The first 8 rows are patterns. Each new row is the sum of 2 different patterns, raised or lowered, with some noise. Before adding, each is slid sideways (what falls off one end comes back at the other) and multiplied by a number that may be negative. Names go in the order of the patterns.
Known rows, each followed by the names of its patterns:
[-0.36  0.01  1.47 -0.04 -0.07 -0.42 -0.86  0.43  0.69 -1.19 -0.94 -0.15
  1.10 -0.37  1.93  0.56  0.71 -0.33 -0.85  0.42  0.05 -1.99  0.58 -0.64
  0.73  2.75 -0.01 -0.41  0.13 -2.26 -1.00  0.60  0.19 -0.06  2.75 -0.20
  0.07  0.45  0.50  0.80  0.05] : (5)
[ 0.35  0.30 -2.26  0.20 -0.24  0.62  1.46  0.73  0.14 -0.15 -0.43 -1.52
  0.28 -0.25 -0.27  0.03  0.45  0.39  0.30 -0.11  0.25 -0.22 -0.34 -0.66
 -0.99  0.13  0.72  0.13 -0.60 -0.86 -0.63  0.27 -0.28  0.04  0.57  0.09
  0.60  0.09 -0.50  0.44  0.53] : (6)
[ 0.15  0.39 -1.12 -1.55 -1.36  0.75  0.37 -0.48 -0.55  0.13 -0.83  0.46
  0.22 -0.79 -0.54  0.73  0.67 -2.27  0.03  1.67 -2.75  2.75  0.70  2.64
  1.12 -0.22 -0.17 -0.18 -0.11  2.11 -0.52  0.59 -0.38 -0.15 -1.84  0.08
 -0.04  1.34  1.42 -0.16 -1.37] : (7)
[ 0.36 -0.44 -2.75  1.53  2.03 -1.06 -1.13  0.88  1.16  0.46 -0.32  0.24
 -0.01 -0.73 -0.95  0.61  2.20  0.51 -0.26  0.09  0.58 -0.09  2.75 -1.08
 -0.55 -1.26  0.02  0.69  0.90  0.05 -0.11  2.36  0.02  0.13  1.67  1.40
  1.10  0.71  0.31 -0.35 -1.18] : (2)
[ 0.90  2.20 -0.06  0.25  0.24  0.06 -2.75 -0.30  0.01 -0.33  0.27  1.82
  0.04  0.03  2.48 -0.07  0.06 -0.39 -0.19 -0.57 -0.16 -0.57  0.05  0.98
  0.08 -0.72  0.29 -0.05  0.63  1.10  0.91  1.30  0.00 -1.91 -0.74  0.86
 -0.65 -2.75 -1.05  2.39 -1.65] : (3)
[ 1.25  0.22  2.29 -0.34 -0.07  1.81 -1.09 -1.20 -0.38  0.05  0.18  1.33
 -0.52 -0.25 -0.45  0.18  0.20  1.01 -0.41  2.18 -1.38  0.16 -0.54 -2.13
  0.38 -0.54 -0.73 -0.28  0.37 -0.52  0.81 -0.07 -1.72 -0.33  0.35  0.41
  0.50  0.21 -1.63  0.61 -1.47] : (1)
[-0.52  0.44 -0.13  0.56 -0.42  0.16 -0.53  0.36  0.83  0.02 -1.75 -1.37
  0.62 -0.28  0.13  0.29 -0.31  1.87 -0.55 -0.02 -0.74 -0.52  0.15  0.34
  0.23  1.97  1.46  0.44  1.87 -0.36  0.72 -0.39 -0.53 -0.13 -0.47  0.11
  0.37 -0.83 -0.17 -0.17 -0.08] : (0)
[ 0.02  0.79 -0.18 -0.46 -0.10  0.27  0.08  0.23 -0.96  1.70 -0.34 -1.15
 -0.76 -0.47 -0.88 -0.48  2.25  0.28 -0.19 -0.59  0.22 -0.76  0.01 -0.05
 -0.21 -0.22  0.98  0.05  0.12 -0.67 -0.35  0.66 -0.31 -0.40  1.07  0.83
  1.00  0.53 -0.49 -0.16 -0.07] : (4)

New rows. What belongs after each?
[-0.15 -0.22 -0.37  1.23 -0.64 -0.04 -1.46 -0.11  0.21  0.00 -0.91 -0.09
  0.51  2.43  1.62 -1.29 -0.10 -0.39 -0.49  0.80 -2.22 -0.07 -0.25  0.78
  0.41 -0.14 -1.42  1.10 -2.46 -2.69 -1.38 -2.53 -0.71 -1.37  2.28  0.56
 -0.23 -0.27 -0.11 -1.31  0.60] : (0) (4)
[ 0.11  1.20  1.03  0.44  4.07  2.63  2.08  1.31  2.42  4.27  2.27 -0.60
  2.64  2.24 -0.12  1.51  0.86  0.48  1.80  4.13  0.60  0.60  1.54  2.30
 -0.12  3.30  2.04  0.40  1.11  0.70  2.09  1.63 -0.02  2.14  1.27  2.08
  3.40  1.44  1.60  1.39 -0.62] : (5) (3)
[-0.76 -0.52 -0.62 -0.83  2.00 -0.25 -0.04 -0.78  0.40 -1.13 -0.76 -0.31
  0.85  0.59  0.27  0.10 -0.13 -0.98 -0.25 -0.86 -0.10 -0.51  1.35  0.97
  0.68  0.13 -0.80 -1.61 -1.24 -0.35 -0.73 -0.01 -1.07  0.02  0.48  0.05
  0.35 -1.16  1.11  0.09 -1.25] : (0) (4)
[-0.33 -0.88 -0.72 -3.47 -2.21 -1.30 -1.42 -1.71 -0.20 -1.81 -1.78 -1.52
 -1.41 -0.03 -1.67 -1.24 -1.35 -2.47 -2.75 -1.20 -0.91 -1.97 -0.65 -2.61
 -1.60 -0.63 -1.28 -1.66 -1.84 -2.47 -1.16 -1.17 -1.07 -1.26 -0.77 -0.58
 -0.63 -3.68 -1.11  0.30  0.23] : (6) (4)
[-1.05 -1.58  0.88  0.55  0.36  0.03  0.44 -0.03 -0.46 -0.32 -2.50 -1.31
 -0.47 -0.61 -2.51  0.29  0.44 -1.79 -3.18 -1.21 -0.33 -1.89 -0.77 -1.23
 -0.48 -1.00 -1.40  0.01  0.73 -0.67 -0.41 -0.62 -0.26 -0.87  1.71 -1.98
 -1.21 -2.17 -0.45 -0.44  0.24] : (2) (0)
[ 1.17  1.47  0.92  2.12  3.46  0.96  2.23  1.45  2.11  0.98  0.62  0.66
 -0.03 -0.12  1.13 -0.41 -1.46  1.55  1.92 -0.62  0.16  1.11  1.87  0.54
  0.53  0.37  0.82  0.74 -0.06 -0.44  0.99  1.49  0.16  0.72  1.24  0.28
  3.96 -0.59  0.10 -0.84  0.20] : (2) (0)
[-0.97 -1.63 -1.75 -0.54 -1.27 -2.49 -1.70 -1.02 -1.50 -1.82 -1.14 -1.71
 -0.97 -1.36 -3.08 -1.80 -1.00 -1.85 -1.91 -1.84 -2.71 -1.94 -2.98 -1.38
 -0.13 -0.67 -1.73 -0.90 -0.24 -1.55 -3.39 -0.26 -2.28 -3.42 -1.71 -0.39
 -2.17 -1.62  0.52 -1.64 -1.52] : (3) (0)
[-0.14 -1.45  2.13 -2.51 -0.17 -2.13 -0.39 -0.13  0.33 -0.21  0.42 -0.90
  0.49 -1.84 -0.78  0.65  1.20  0.09  0.35 -1.29  0.50 -0.30  1.09 -0.64
 -0.69  1.05  1.51  1.28  1.07  0.94  0.77  2.04 -0.33  1.31 -0.66 -0.51
  0.56  0.10 -0.54 -0.22  1.18] : (7) (0)
[-0.75 -1.23 -0.78 -3.41 -1.15 -0.84 -2.93 -0.69  0.51 -0.62 -0.12  1.87
 -1.10 -1.10 -1.84 -2.28 -1.48 -1.42 -1.87 -1.03  0.09 -0.76 -1.67 -0.88
 -1.07 -0.58 -0.24 -0.65 -0.45 -0.97 -2.54 -1.74 -0.66 -2.30 -4.22 -1.90
  1.15 -2.71  0.12  1.10 -0.75] : (6) (3)
[ 0.15  2.31 -1.25 -0.06 -0.42  0.33  0.50  0.84  0.09  0.74  0.79  0.39
  1.10  1.97  1.59  1.70  1.09 -1.05 -0.28 -0.54  0.83 -0.30 -1.50  1.42
  1.79 -0.48 -0.50  0.19  1.10  0.57  0.31  0.68 -0.25 -0.19 -0.25 -0.04
  1.33 -0.08 -0.38  0.57  0.77] : (2) (4)
[-2.38  0.64  2.19  0.17  0.48 -1.29 -3.44 -0.04  0.42 -1.83  2.08  0.73
 -1.74 -1.23 -0.85 -3.23 -0.13  0.08  0.26 -0.88 -0.57  1.66 -0.83 -1.48
 -0.77  0.74 -0.61 -0.44  0.44 -0.30 -0.94  1.08  1.38  0.73 -1.61 -1.17
 -2.22 -0.48 -0.87 -0.27  0.77] : (5) (2)
[ 0.60  1.08 -1.55  1.10  1.59  1.10  0.88  1.36  1.05  3.86  0.96  0.56
  0.48  0.35  0.15  1.08  0.71  0.62  1.89 -0.20  1.39  3.10  1.73  0.08
  1.35  3.24  2.18 -1.11  2.80  0.68 -0.08  2.22  0.77  0.31  1.02  4.15
  2.30  1.85  1.24  1.19 -0.38] : (6) (3)
[-3.12 -2.61 -1.64 -3.42 -2.82 -3.98 -4.44 -2.13 -2.37 -3.31 -1.89 -2.55
 -2.95 -3.18 -2.69 -4.11 -2.56 -2.30 -2.95 -3.50 -2.92 -2.36 -2.23 -2.49
 -5.49 -2.53 -2.95 -1.95 -1.03 -2.45 -3.06 -2.11 -2.43 -3.82 -3.32 -2.70
 -4.23 -3.08 -2.77 -2.27 -1.88] : (5) (6)
[-3.51 -0.06  1.44 -2.32 -0.50  1.20 -1.45 -0.69 -0.65 -0.88 -3.24 -0.36
 -0.80 -1.04 -1.09  0.44 -0.30 -0.99  0.98 -0.10 -0.22 -0.35 -0.56 -1.71
 -1.01 -1.40 -0.74  0.57 -0.93 -1.78 -0.64 -0.63 -0.22  0.27 -0.73  1.56
 -1.06 -3.31 -2.02 -0.48 -1.98] : (3) (4)
[1.53 1.09 0.00 1.88 3.32 1.82 0.83 1.86 1.87 1.85 3.64 0.61 0.60 0.60
 2.08 2.02 0.96 0.48 1.79 3.40 1.59 1.77 2.70 4.13 2.09 2.12 1.16 0.76
 0.50 2.06 1.21 0.35 3.91 3.63 1.93 0.17 2.83 2.20 1.55 1.06 1.31] : (2) (0)
[-0.18 -1.38 -1.68  1.27 -0.35 -0.88 -0.68 -0.51 -0.28  1.09 -1.05  0.99
 -1.73 -0.93 -2.89 -0.98 -0.26 -1.31  0.55 -0.01 -0.92 -0.98 -0.37 -1.76
 -0.03  0.22 -0.01 -0.08 -0.56 -1.64  0.29 -1.76  1.06 -0.38 -1.87  1.52
 -0.99  0.50  1.48  0.43 -0.62] : (6) (1)
[ 1.05 -1.78  0.96  1.08 -2.52 -0.48  0.23  0.21  1.97  3.30 -1.85 -0.96
 -1.43 -2.95  0.57  0.58 -0.67 -0.88  1.17 -0.26  0.27  1.26 -0.46  0.83
  0.44  0.51  0.27 -1.78 -0.59  0.60 -1.92  1.37  0.60 -0.88 -3.25  0.01
  0.11  0.53  0.30 -0.46 -0.30] : (5) (2)
[-0.82 -0.83 -0.48 -0.03 -2.24  1.46  0.93 -1.74 -0.94  2.24  1.99 -0.41
 -0.13 -0.10 -0.43 -0.40 -2.65  0.85  1.43  0.99  0.15 -0.30 -0.06 -0.47
 -0.13 -2.32 -0.98 -2.87  0.25 -0.32  0.93  0.35 -0.07  1.96 -0.25 -0.39
  1.82  1.02  0.76  0.39  0.68] : (2) (0)
[2.52 3.12 1.69 2.74 3.01 3.36 3.36 2.21 2.65 3.31 2.27 2.34 2.09 0.80
 3.25 2.63 3.19 3.69 2.59 3.02 3.02 2.53 1.44 2.87 2.44 3.30 1.37 3.27
 3.97 3.54 3.08 3.64 2.98 0.63 2.09 2.23 3.28 3.05 3.40 2.32 2.23] : (6) (4)
[-1.74 -0.22  1.03  0.40 -0.40  0.04  1.63  0.41 -2.41  3.32 -1.04 -1.78
 -0.73 -1.69 -1.01 -0.32  2.32  0.61  1.31 -0.13 -0.15 -1.35 -0.10 -0.57
 -2.58 -0.41 -0.04 -0.08  0.27  0.65  0.64  1.37 -0.28 -1.63 -0.28  1.02
  0.51  0.58 -0.88 -0.75 -0.90] : (6) (3)
[ 1.75 -0.28  1.20 -0.65  0.56  0.47  0.91  1.67  0.72  3.06 -1.02  0.27
 -2.01  0.62  1.26  1.34  0.83  0.87 -1.41  1.61 -1.29  2.22  0.84  2.55
  2.55  0.56  0.46  0.51  1.22  1.49  1.20 -0.05  1.77  3.32  2.04  0.11
  0.34  0.84  1.15  2.20  0.97] : (7) (1)
[ 1.63 -0.72  1.62 -1.41 -1.01 -1.91  1.68  1.17 -2.07  1.12  0.75  0.04
  0.17 -1.82 -0.67  0.35  0.80  0.70 -0.38 -0.55 -1.14 -1.50 -3.07  0.65
 -1.84  0.67  1.03 -0.01  0.79  0.59  0.59 -0.48  0.05  0.02  0.10  1.54
  0.26  0.18 -0.75 -0.29 -0.73] : (1) (0)
[-3.18  0.10 -1.82 -0.98 -0.26  1.65 -0.44 -0.31  1.70 -1.34 -1.12 -0.86
 -1.03 -0.31  1.31 -1.08 -0.61 -1.28 -1.05 -0.77 -0.36 -0.85  2.92 -1.15
 -0.85 -0.52 -0.54  0.66 -2.52  0.04 -1.26 -1.57 -0.87  0.17 -0.62 -2.08
  1.09  0.14 -0.10  0.24 -0.46] : (3) (1)
[ 0.52  1.93  0.60  0.91 -0.47 -0.59 -0.74  0.96  0.35  0.30  1.10  0.75
 -0.57  1.17  0.67  0.63  1.29  1.88  2.17 -0.92 -0.99  1.08 -0.50  1.90
 -1.32  1.47  3.45 -0.98  1.28  2.41  0.44  2.26  0.56  1.15 -2.05  0.28
 -0.55  0.48  0.84  3.11  1.58] : (7) (3)
[-0.36 -2.70 -0.35 -0.93 -1.33 -1.61 -2.03 -0.60  0.19 -0.56 -2.23 -1.48
 -1.14 -0.13 -0.30 -0.92 -0.71  0.15  0.49 -0.47 -1.85 -0.08 -1.63 -0.81
 -0.96 -2.44  0.09 -1.15 -0.22  2.00 -0.42 -0.07 -1.35 -3.04 -2.03 -0.14
 -1.05  0.65  0.01 -0.70 -0.50] : (5) (6)
[-1.58  0.78  2.65 -0.23 -2.81  1.13  0.16 -2.12  1.58  0.16  0.34 -0.46
  1.39  0.51 -0.12 -1.46  0.13 -2.10  0.44  2.21 -2.06 -0.43 -0.03 -1.66
 -0.81  0.87  0.25  0.26  2.17 -1.01 -0.06  0.80  0.12  0.69 -0.57 -1.19
 -0.73  0.12 -0.14  1.40  0.10] : (5) (3)
[ 3.02 -0.87 -1.47  1.37  2.35 -0.18 -0.41 -0.39  0.60  0.88  0.30  0.92
  2.28  0.60 -0.73  0.51  0.39  0.32  0.04  0.66 -1.32  1.36  0.78  1.59
  0.74 -0.02 -0.08 -0.14  1.88 -1.88 -0.31 -0.17 -1.28 -1.44 -0.79  1.62
  0.44  0.77  1.20  0.44  0.44] : (2) (4)
[-1.40 -2.25 -0.24  1.42 -1.56  2.67  1.14  0.48 -0.69 -2.72 -0.14 -2.12
 -0.49  2.08  0.56 -0.56  1.27 -0.06 -2.85  2.18 -0.24 -0.48 -0.95 -1.15
 -0.73  0.02 -0.63 -1.64  0.73  0.02 -0.29  0.95 -0.64 -0.32  1.89  1.54
  1.09 -1.22 -1.40 -2.66  0.02] : (5) (3)
[-0.20  0.37  0.57  0.61  0.39  0.73 -2.11  0.37 -0.63  0.97  1.07  1.12
 -0.09 -0.77 -0.35  0.43  1.54 -0.74  0.13 -0.02  0.14  0.68 -1.39  0.50
  0.30  0.56  0.30 -0.61 -1.04  0.02 -1.08 -1.18 -0.88 -2.30 -0.02 -0.36
  0.24  0.55  0.63  0.58  0.52] : (6) (0)
[-0.45  0.01  0.38 -0.19 -0.87 -0.59 -0.51 -1.55 -1.24 -0.58 -0.61 -0.12
  0.47 -0.42 -0.63  0.24  0.27 -0.49 -1.34 -0.60 -2.44 -0.67 -0.34 -0.11
 -0.29 -1.34 -0.97  1.12 -1.01  0.07 -0.42 -2.17  0.16 -0.07 -0.81  1.44
  0.66 -0.56 -0.34 -2.10 -2.10] : (5) (6)
[-3.02 -2.13 -3.13 -3.64 -4.18 -2.24 -2.65 -1.92 -1.65 -3.11 -2.94 -4.25
 -2.07 -2.57 -3.37 -3.44 -1.23 -1.98 -5.41 -3.48 -2.52 -2.88 -2.56 -1.82
 -3.46 -3.21 -1.91 -1.98 -5.60 -2.80 -1.39 -4.36 -0.06 -2.82 -0.14 -1.42
 -3.94 -3.73 -3.89 -3.33 -0.47] : (7) (4)
[ 1.18 -0.93 -1.21  0.96  1.21 -0.67  0.35 -0.06  0.33  0.67  1.28  0.97
  0.49  1.06  3.51 -0.12 -1.26  1.88  2.07 -0.67 -0.69 -0.31  0.62  1.07
  0.91  1.45  1.52 -0.32 -0.73  0.75  1.10  0.59  0.29  0.67 -0.60  0.40
  1.52  2.66  1.40  0.60  0.81] : (2) (4)
[-0.99 -0.63  0.35 -0.44 -0.39  1.00  1.69 -0.57 -0.63  1.14  0.92  0.11
 -0.33  1.12 -0.10 -0.69 -1.06 -0.15  2.09  0.78 -1.13 -0.64  0.27  0.58
  1.87  0.40 -0.18 -0.58 -0.25 -0.16  0.95 -0.04 -1.44  2.29 -0.46  0.49
  3.16  1.05  0.53  0.60 -1.41] : (5) (2)
[-0.92 -0.22  0.38 -0.08 -0.75  1.07  1.13  0.20  0.35  0.51 -0.22 -0.63
  3.71 -0.81 -1.75  1.31 -2.24 -0.04 -1.52 -0.90  0.08  1.68  0.17  0.18
 -0.59  1.40  0.21  0.73  0.27  1.25 -0.94  0.24 -1.45 -3.01  1.15  2.45
 -0.86 -1.08  1.45  2.01  1.41] : (7) (2)
[ 1.42  0.87  0.08 -0.10 -2.66  0.51 -0.19  1.36 -1.26 -1.15 -0.97  0.30
  0.47 -0.82  0.04  0.01  1.97  0.82 -0.40  0.46  2.09  1.58  0.54 -0.87
  0.05 -2.74 -0.30 -1.04 -1.59  1.80  0.95 -0.74  1.10  0.00  1.28 -0.42
 -2.92  0.10  0.36 -0.73  1.47] : (5) (2)
[-1.53 -0.04  0.23  0.12 -0.10 -0.09 -0.67  0.54  0.59 -0.58 -0.45 -0.14
 -0.71  0.26 -0.62 -0.78 -0.14 -0.86  0.52  1.52  0.19 -0.31  0.93  2.32
  1.02 -3.59  1.44 -0.90 -1.12  1.21  0.40 -0.04 -0.17  1.67 -1.03  0.24
  0.00 -0.37 -1.27  0.33  0.33] : (6) (3)
